There are 9 hidden switches. A switch that is on adds its own fixed numbers to the row, and there is some noise. The rows also spread widely along 11 directions, which tell nothing about the answers.
Some rows, each with its switches (1 for on, 0 for off) after it:
[ 1.07 -1.85 -1.11  1.43 -0.39  0.13 -0.67 -0.20 -0.11 -0.25 -4.08  2.17
  3.06  3.32 -1.70 -0.07  3.98 -0.02 -2.40  0.44  1.32 -1.06  0.37  0.02
 -1.95 -1.42 -0.48  0.77  0.18 -0.94  1.03 -0.29] : 0 1 1 1 1 0 0 1 1
[ 0.62  1.14 -0.41  0.88 -1.40 -0.58 -0.37  0.67  0.37 -0.35 -1.99  0.83
  1.12  2.35 -0.25 -0.04  1.89 -0.54 -0.45  1.54 -0.02 -0.63  1.07  1.61
 -1.07 -2.14 -0.17 -0.62  0.20  0.04  1.21 -0.34] : 0 1 1 1 0 0 0 0 0
[-1.72 -0.76  0.04 -1.10 -0.57  0.07 -0.65 -0.03  0.18 -1.50 -0.79 -0.25
 -0.23  1.03 -2.03  0.42  0.69 -1.89 -1.44 -1.52  1.51  1.24 -1.25  0.57
 -0.55  0.76 -1.37  1.04  0.45  1.99  2.24 -0.37] : 1 1 0 1 1 1 1 0 0
[-1.57 -0.75  1.66 -0.54 -0.84  0.60 -3.06 -0.91 -1.01 -0.29 -1.73  0.19
  0.83  1.49 -0.55  1.73  0.30 -2.77  1.28  1.61  0.34 -0.89 -1.68 -0.41
 -0.40  1.00 -0.27  1.87  0.79  0.84  0.08  0.43] : 0 0 0 0 1 1 0 0 0
[ 0.49  0.65 -0.76 -1.16 -0.71  0.74  0.92 -0.25  0.56  0.32  2.37  0.71
 -0.63  2.98 -1.63 -1.71 -0.35 -2.03 -2.40 -1.90  0.04  0.78  1.30  1.85
  2.34 -1.63 -2.02  0.00  0.13  0.09  1.30  2.06] : 1 0 1 1 1 1 0 0 0
[-0.29 -1.85 -1.10 -1.15 -0.13 -0.78 -0.75 -1.07  1.05  0.46  1.48  1.24
  0.19  1.56 -2.71 -0.82  0.19 -2.32 -1.85 -1.61  0.34  0.15 -1.13  0.01
  1.92  1.75 -0.86  1.89 -0.52 -0.32  0.77  1.66] : 0 1 0 1 1 0 0 0 0
[ 0.23 -0.24  0.81  1.10  0.18  0.96 -0.06 -0.71 -1.83  0.13  0.04  0.05
  1.55 -0.35  0.00  0.47 -0.17 -0.56 -1.38  0.57  0.62  1.00 -1.35  1.32
  0.68 -0.77 -1.88  0.11  1.62 -0.37  0.18 -0.99] : 0 1 1 1 0 1 0 1 1
[ 0.81 -0.62 -0.91 -0.44 -1.00  0.58 -1.38 -1.24 -0.69 -0.12 -0.41  1.06
  1.45  2.37 -0.51  0.47  0.97 -1.87 -1.27  1.35 -0.47 -1.42  0.02 -0.47
  2.46 -0.45 -1.69  0.73  2.03 -1.60 -0.89  0.99] : 1 0 1 0 0 1 0 0 0
[ 1.42 -0.56 -1.63  0.52 -1.26 -0.82 -0.51  0.52  1.32  0.92  1.22  0.98
  0.95 -0.31 -0.57  0.38  2.55 -0.32 -1.59  1.08 -1.19 -1.79 -0.54  1.36
  0.81  2.42 -0.34  0.74  1.29 -2.16  0.66  0.37] : 1 0 0 1 0 1 1 0 0
[ 0.00 -0.52  0.69 -0.05 -1.80  1.82 -3.10  0.53 -1.41  0.04  1.23  0.31
  1.05 -0.77  0.09  0.63  0.38  0.01 -1.12  1.01 -1.19 -1.78 -0.62 -0.78
  1.12  2.14 -1.00  0.46  4.00 -1.65  1.06  0.18] : 1 0 0 1 1 1 1 0 0
[ 0.68 -0.57 -0.96  1.22 -1.02 -1.47 -0.96  1.69 -0.93  0.82  1.46  1.80
 -0.46 -1.06 -1.33 -0.40  1.82  1.77 -2.46  0.73 -1.13 -1.57 -0.12 -0.72
  1.25  2.20  0.28 -1.73  2.87 -1.89  1.81 -0.72] : 0 1 1 0 1 0 1 1 0
[ 0.90  0.09 -0.95 -1.31 -0.42  0.09 -1.03 -0.75  1.81  0.31  0.38  0.37
  0.63  1.53 -0.32 -0.16  0.62 -2.33 -2.83  0.27 -0.13 -0.54  0.49  1.37
  2.71 -0.68 -2.59  0.75  0.75 -0.78  1.53  0.63] : 0 0 0 1 1 1 0 1 1
[ 1.27 -0.57 -2.94 -0.60 -0.46  0.02 -1.01 -0.05  2.61 -2.44 -3.56  0.50
  3.35  1.26  0.13  1.02  3.54  0.00 -2.32  1.24  0.39 -1.52  0.78  0.23
 -0.22 -0.95 -1.55  0.65  2.34 -1.46  1.51 -1.57] : 1 1 1 0 0 1 0 0 1
[-0.16 -0.49  0.89  0.62 -1.33  0.11 -1.29 -0.01 -0.61  1.28  1.72  1.05
  0.06  0.38 -0.63 -0.88 -1.07 -0.09 -0.52 -0.65 -0.62  0.61 -0.10  0.78
  0.80  0.51  0.53  0.55 -0.11 -0.49  1.95  0.09] : 0 1 0 1 0 0 0 0 1
[ 0.02  1.51  1.84 -1.74 -1.10  3.21 -0.70  1.07  2.65 -0.35  3.27 -1.58
 -0.71 -1.83  0.25  0.05 -1.84 -3.27 -0.37 -0.34 -0.10  0.10 -0.29  3.47
  1.22  2.43 -2.32  0.77  2.12  0.85  0.99  3.58] : 0 1 1 1 0 0 0 0 1
[ 0.94 -0.49 -0.02 -0.66 -1.64  1.81 -2.45  0.98  1.88  0.39  2.07  0.24
  1.43 -2.09  0.36  0.11  0.92 -0.03 -1.95  0.26 -1.26 -1.38 -0.05  1.29
  0.95  3.02 -0.90  0.84  2.48 -2.09  2.72  0.57] : 1 1 0 1 1 1 0 0 1
[ 0.50  0.85  1.24  1.19 -2.33  0.81 -1.16  1.38 -0.28  1.29  0.59  1.04
  0.07  1.00 -0.43  0.02  1.98 -0.46 -0.67  1.38 -0.92 -1.05  0.42  2.51
 -1.05  0.57  0.07 -0.09  0.77 -0.41  2.60  0.46] : 1 0 1 1 1 1 1 1 0
[-0.18  0.40 -1.30 -0.52 -0.23  1.21 -0.27  1.40  0.63 -2.02 -1.24  0.10
  0.87  1.71 -0.70  0.12  1.85  0.34 -1.43 -0.67  0.59 -0.88  1.30 -0.27
 -0.84 -1.08 -0.87 -0.74  2.64  0.21  0.75  0.47] : 1 0 0 0 1 1 0 0 0
[-0.51  0.16  0.07 -0.23  0.33  0.11  0.09 -1.10  0.01  0.34  2.89 -0.12
  0.04 -0.79 -0.48 -0.22 -2.18 -0.98 -0.80 -0.69 -0.19  2.01 -1.39  1.89
  2.42  0.41 -1.49  1.19  0.15  0.27  1.71 -1.02] : 1 1 0 0 0 0 1 1 1
[ 0.55 -1.78  0.02  1.33  0.46  1.76 -1.11 -1.12 -2.02  0.40  0.08  1.49
  2.92  0.91 -1.24  0.18  0.87 -0.52 -0.09  0.80  0.10 -0.92 -1.80 -0.54
 -0.08  0.84 -0.57  1.94  1.94 -1.56 -1.23  0.68] : 0 1 1 0 1 0 1 0 0
[ 0.10 -0.55  0.16  0.06 -0.89 -0.57 -1.12  0.31 -0.20 -0.35 -1.58  0.42
 -0.17  0.20  0.22  0.80  1.00 -0.49 -1.00  1.07  0.13 -0.83  0.30 -0.66
  0.12  0.26 -0.40 -0.63  0.94 -0.26  0.20 -0.37] : 0 0 0 0 0 0 0 0 0
[-0.48  0.57  1.83  1.38 -0.37  0.14  2.03  2.77  1.07  0.56  0.52 -0.22
 -1.78 -1.65 -0.55 -0.36  1.29  0.51 -0.23 -1.59  1.14  1.54 -0.07  3.59
 -4.50  1.38  1.13 -0.82 -1.69  2.25  2.57  0.11] : 0 0 0 1 1 0 1 0 0
[ 0.33  0.60 -0.49  1.05 -0.20 -0.18  0.77  0.26 -0.62 -0.31 -1.16  0.39
  1.35  0.82 -0.67  0.49  2.40 -0.76 -1.78  0.93  0.69  0.15 -0.85  2.06
 -0.60 -1.33 -1.71 -0.75  1.33 -0.29  0.56 -0.72] : 1 1 1 1 1 1 0 0 1
[-1.03  0.77 -0.85 -0.70 -0.57 -0.71 -1.14 -0.52  0.65 -1.18  0.75  0.13
  1.24  0.91 -1.30  0.36  0.09 -1.82  0.09  0.80 -0.32  0.30 -1.70  1.55
  0.82  0.33 -1.08  1.60  1.25  0.41  2.02 -1.32] : 1 1 1 1 1 0 1 0 0

New rows, each followed by its switches (1 for on, 0 for off):
[ 0.13  0.61 -0.29 -1.76 -0.22  0.54 -1.00 -0.87  1.07  0.26  3.74 -0.58
 -0.26 -0.47 -0.16 -0.56 -2.13 -2.33 -1.59 -0.52 -0.96  0.41 -0.57  1.52
  3.78  0.76 -2.48  1.22  1.53 -0.27  1.42  0.59] : 0 0 0 1 1 1 1 0 0
[ 1.47  0.80  0.19  0.87 -0.57  1.77 -0.68  0.05  0.04  0.05 -0.54 -0.02
  1.91  0.78  1.29  0.05  0.62  0.19 -0.97  1.07 -0.35 -0.22  1.08  1.98
 -0.31 -2.09 -1.28  0.53  0.90 -0.69  1.30 -0.91] : 0 0 0 1 0 1 1 1 0
[-1.89 -0.28  1.53 -0.28 -0.52 -0.95 -0.37  1.14  0.99 -0.30  0.89 -0.15
 -1.08 -1.50 -1.67  0.96  0.49 -2.06  0.97 -0.08  0.74  0.46 -2.70  1.89
 -1.97  3.99  0.68  1.14 -0.01  1.84  1.41  0.46] : 0 0 1 1 1 0 0 0 0
[ 1.95 -1.58 -1.64 -0.87  0.02  1.65 -1.55 -1.10  0.69 -0.06  1.20  1.35
  2.59  0.86 -0.17 -0.64  0.32 -0.30 -2.28 -0.19 -0.84 -1.43  0.68 -0.85
  2.78  0.15 -1.61  1.42  2.38 -2.80  0.42  0.65] : 0 0 1 0 1 1 0 0 0
[ 0.87 -0.92 -2.21  0.40  0.30 -1.67 -0.17 -0.36 -0.20  0.34  0.60  1.04
  0.88  0.35 -1.40 -0.36  1.62  0.13 -3.43 -0.08 -0.15 -0.26 -0.69  0.12
  2.12  0.05 -1.60 -0.06  1.34 -1.43  1.31 -1.37] : 0 1 0 1 1 1 1 1 0
[ 0.33  0.13  0.70  0.99 -0.96  2.79 -1.45  0.74 -0.19 -0.63 -2.85  0.19
  2.25  2.09 -0.36  0.81  2.83 -1.08 -0.75  1.09  0.98 -1.54  0.22  1.28
 -2.62 -0.88 -1.24  0.54  2.29  0.21  0.25  1.55] : 0 1 0 1 1 1 1 0 1
[-0.40  1.79 -0.30  0.02 -0.56 -0.11 -0.49  0.49 -0.43 -0.10  2.03 -0.08
 -0.04  1.07 -1.33  0.11  0.23 -1.79 -0.91  1.08 -0.48 -0.47 -0.94  1.95
  1.74 -0.09 -1.85 -0.25  2.80  0.24  0.91  0.57] : 0 1 1 1 1 1 1 1 0
[ 0.07  1.51 -0.55  0.02  0.42  0.78  0.92  0.29  0.02 -0.06  2.47 -0.39
  0.09  1.03 -0.75 -0.44 -0.28 -1.45 -0.76 -0.34 -0.15  0.28 -0.36  2.13
  1.07 -0.86 -1.74  0.05  1.84  0.35 -0.10  1.29] : 0 0 0 1 1 1 1 0 0
[-0.10  0.93  0.75  0.50 -0.20  1.54  1.00  1.20 -0.03  0.33  1.20 -0.29
 -0.60  0.97 -1.04 -0.25  0.75 -1.62 -0.76 -0.81  0.64  0.15 -0.10  2.46
 -1.08  0.06 -1.12 -0.18  0.95  1.16 -0.03  2.43] : 0 0 0 1 1 1 1 0 0
[-0.06 -1.08 -0.95  0.36 -0.13 -0.85  0.77 -1.00  0.15  0.03 -2.77  1.29
  0.60  3.80 -2.00  0.24  2.96 -2.02 -1.37 -0.24  1.46  0.24 -0.20  1.13
 -1.29 -1.38 -0.70  1.17 -1.95  0.83  0.52  0.05] : 1 0 0 0 1 1 1 0 0
[ 0.47  1.15  0.27 -0.43 -0.56  2.19  0.02 -0.12  1.37 -0.38  0.18  0.02
  1.05  2.68 -0.66 -0.85  0.17 -2.23 -0.91 -0.58  0.44  0.54  0.96  3.12
 -0.43 -2.22 -1.84  1.22 -0.14  1.06  1.99  1.34] : 0 1 1 1 1 1 1 0 0
[-0.49  1.30  0.85 -0.68 -0.79  2.80 -1.95 -0.23 -1.00 -0.72  0.56 -0.46
  1.65  1.82  0.44  0.36 -0.74 -1.79  0.35  0.87 -0.41 -0.44  0.01  0.90
  0.75 -1.52 -1.95  0.81  2.80 -0.04  0.18  0.92] : 1 0 0 1 1 1 0 0 0
[-1.70 -0.81  2.18 -1.53 -0.82  0.98 -1.47 -0.35  0.82  0.14  1.24  0.03
 -1.16  0.09 -1.73  0.23 -1.24 -3.58  0.38 -0.83  0.82  0.87 -1.57  1.29
  0.14  2.72 -0.58  1.86 -0.72  1.91  1.53  2.11] : 0 1 1 0 1 0 0 0 0
[-1.48 -0.56 -0.51 -2.14  1.01  1.19  1.04 -0.66  1.11 -2.26  0.56 -0.72
 -0.48  2.03 -2.69 -0.34 -1.41 -3.21 -1.92 -3.16  2.44  1.95 -0.78  0.63
  1.45 -0.04 -2.91  1.31  1.42  2.62 -0.07  2.10] : 0 0 1 1 0 0 0 1 1
[ 0.25  0.65 -0.90  0.05 -0.11  0.34  0.02  0.46  1.45 -0.24  0.67  0.46
  1.26  1.58 -0.79 -0.95  0.70 -0.36 -0.82 -0.91 -0.10  0.44  0.63  2.11
 -0.61 -1.39 -0.27  0.69 -0.18  0.10  2.16  0.07] : 0 1 0 1 1 1 0 0 0
[-1.25  0.35  1.53  1.29 -1.46  0.35 -1.58  0.29 -3.59  1.01  1.28  0.73
 -0.37  0.99 -1.26  0.11 -0.18 -0.67 -0.04  0.89 -0.44 -0.12 -1.38  0.00
  0.59  0.38 -0.40 -0.53  2.01  0.03  0.32  0.31] : 1 1 0 1 1 0 1 0 0
[ 0.73  2.03  0.43 -0.30  0.08  0.56  1.38  0.02  0.77 -0.61  1.16 -1.13
 -0.25 -0.70  1.11 -0.26 -1.39 -1.36 -1.11  0.23  0.19  1.59  0.37  3.21
  0.94 -1.93 -2.42 -0.52  0.52  0.86  1.09 -0.92] : 0 0 1 1 0 0 1 0 0
[ 0.26 -0.30  1.70 -0.89 -0.59  2.32 -1.25 -0.86  0.35  0.26  2.15 -0.77
  0.44 -2.14  0.69  1.10 -1.32 -2.20 -0.49  0.80 -0.26  0.40 -1.62  2.04
  1.62  2.46 -2.23  1.87  1.37 -0.20  0.89  0.36] : 1 0 1 0 0 1 1 1 0
[ 0.93 -0.70  0.24  1.32  1.00  0.16  1.03 -0.56 -0.70  0.36 -1.26  0.71
  1.58 -0.22 -0.03  0.48  1.42 -0.60 -1.00  0.82  1.04  0.36 -1.07  1.46
 -1.01 -0.56 -1.04  0.08 -0.08 -0.57 -0.57 -0.78] : 0 0 1 0 1 0 0 0 1
[ 1.18  0.47  0.50 -0.73 -0.85  2.55 -0.72 -0.92 -0.08 -0.03 -0.14  0.00
  1.62  1.74  0.18 -0.22  0.31 -2.51 -2.08  0.46  0.32  0.01  0.54  1.95
  1.47 -1.96 -3.24  0.53  0.93 -0.63  0.56  1.21] : 1 1 1 1 1 1 0 0 0
[ 1.03 -1.67 -0.26  1.35 -0.46  0.10 -0.46 -0.49 -1.79  1.61  0.92  2.12
  0.93  0.34 -1.07 -0.52  1.11  0.67 -2.38  0.19 -0.41 -0.31 -0.44 -0.17
  1.37  0.84 -0.60  0.22  1.10 -2.08  1.08 -0.72] : 1 0 1 0 1 0 1 1 1
[ 2.82 -2.72 -3.05  1.27  0.55  0.05  0.28 -1.27  0.22  0.84  0.26  2.36
  3.72  0.44 -0.29 -1.44  2.05  2.19 -3.86 -1.01 -0.46 -0.31  0.38 -0.28
  1.28 -0.56 -1.00  1.38  0.45 -3.91  1.31 -2.15] : 1 0 0 1 1 0 1 0 1
[ 0.18  1.60  1.38 -0.93 -0.46  2.88  0.34  1.46  1.35 -0.25  1.86 -0.84
 -0.70  0.32 -0.98 -0.20  0.15 -3.09 -1.30 -0.49  0.85 -0.25  0.18  3.10
  0.21  0.67 -2.72 -0.37  1.88  1.25  0.06  4.24] : 0 1 1 1 1 0 0 1 0
[ 0.35 -0.28 -0.82  1.75 -0.29 -0.68  1.04  1.90  0.31 -0.54 -1.74  1.42
  1.08  1.03 -1.04 -0.65  2.86  1.90 -1.44 -0.74  0.78  0.01  0.81  1.03
 -3.14 -0.85  1.11 -0.97  0.41 -0.04  2.10 -1.31] : 0 0 1 1 1 0 0 0 1
[ 0.54  0.31 -0.16  0.17 -2.28  1.21 -2.56  1.03 -0.02  0.08  0.90  0.78
  0.88  0.70 -0.16 -0.28  0.50  0.65 -1.30  0.60 -1.36 -1.34  1.07  0.09
  1.10  0.43 -0.45  0.09  2.52 -1.28  2.45  0.09] : 1 1 0 1 0 0 1 1 0
[-0.17  1.47 -0.23 -0.47 -1.83  0.61 -0.75  0.68 -0.52  0.31  2.88  0.16
 -1.08  1.69 -0.78 -0.64 -0.75 -1.06 -1.03 -0.22 -1.22 -0.47  0.90  1.02
  2.50 -0.26 -1.13 -0.67  2.48 -0.17  0.99  1.61] : 1 0 0 1 0 1 1 0 0
[-2.20 -0.25  1.74  1.36  0.88  1.87  1.05 -0.21 -2.75 -0.94  1.20 -0.42
  0.91 -0.16 -1.71  0.61 -1.23 -0.58  1.84 -1.30  1.51  2.44 -3.05  1.50
 -2.29  0.60 -0.01  1.57  1.08  2.16 -0.45 -0.24] : 1 1 1 0 0 1 1 0 0
[ 0.51 -1.26 -1.62  0.57  0.28 -0.43  1.46 -0.56 -0.68 -0.56 -0.70  0.77
  1.42  1.33 -2.03  0.15  2.37 -1.10 -2.42 -0.55  1.33  0.19 -1.39  0.58
  0.36 -0.03 -1.76  0.24  0.96 -0.64 -1.09  0.43] : 1 1 1 1 0 1 0 0 0
[-0.19  1.20 -0.80 -0.06  0.00  1.36 -1.14  0.75 -0.08 -1.78 -0.56 -0.08
  1.66  0.76 -0.49  0.80  1.07 -0.76 -0.48  1.69  0.10 -1.58 -0.40  0.27
  0.31 -0.29 -1.79 -0.29  4.72 -0.22 -0.18  0.45] : 0 1 1 0 1 0 1 0 1
[ 0.70 -0.20  3.37  0.84 -2.19  2.55 -0.50  1.54 -0.54  1.18 -2.22  0.02
 -0.98 -0.32  1.10  0.19  1.93 -0.63 -2.46 -0.17  1.23  0.30  1.55  2.37
 -2.79 -0.44 -1.06 -1.52 -1.02  0.72  2.39  0.86] : 1 0 0 1 1 1 0 0 1
[ 0.62  0.14 -0.17  1.78  0.04  2.08  0.90 -0.03 -1.22 -0.20 -1.14  0.80
  2.82  2.49 -1.01 -0.24  2.22 -0.28 -0.71  0.06  0.91  0.33 -0.30  2.16
 -2.27 -2.29 -1.08  0.85  0.68 -0.16  0.25  0.13] : 1 1 1 1 1 1 1 0 0
[ 0.41 -1.17 -0.73  0.69 -0.16 -0.08  0.39 -0.66 -0.53  0.43  0.22  0.87
  1.20  0.62 -1.20 -0.15  0.97 -0.78 -1.84 -0.45  0.56  0.49 -1.06  0.72
  0.78  0.29 -1.26  0.52  0.35 -0.98 -0.21  0.21] : 1 1 0 1 0 0 0 0 1
[ 0.26  0.07 -0.19 -0.88 -0.73  0.36 -0.53  0.61  2.64 -1.64 -1.90 -0.85
  0.94 -1.22  0.57  1.08  1.72 -1.25 -1.43  0.54  0.85  0.06 -0.29  1.92
 -1.21  0.81 -1.64  0.47  0.14  0.47  1.83 -0.75] : 1 1 0 1 0 0 0 0 0
[ 1.86 -0.30  1.65  1.26 -0.94  3.61 -0.09 -0.76 -1.35  1.70  0.49  0.97
  2.06  1.79 -0.16 -0.50  0.52 -1.83 -1.11  0.62  0.26 -0.22  0.25  2.37
  0.22 -1.11 -2.04  1.02 -0.04 -1.32 -0.95  2.87] : 1 1 1 1 0 0 0 1 0
[ 0.67  0.77  0.02 -0.31 -2.00  1.19 -1.49  0.43  0.69  1.32  2.79  0.84
  0.09  1.17 -1.24 -0.42  0.67 -1.93 -2.04  0.72 -1.14 -1.22  0.09  2.41
  2.31  1.28 -1.67  0.52  2.10 -1.09  2.33  2.04] : 1 1 1 1 1 1 1 1 1
[ 0.76  0.23 -0.02  1.52 -0.28  1.86 -1.14 -0.10 -2.82  0.65  1.25  0.83
  2.04  1.38  0.06 -0.54 -0.09  0.75 -0.73  0.71 -1.00 -0.94  0.04 -0.22
  0.97 -1.59 -0.92 -0.02  3.17 -1.73 -0.51 -0.01] : 0 0 0 1 1 1 1 0 0
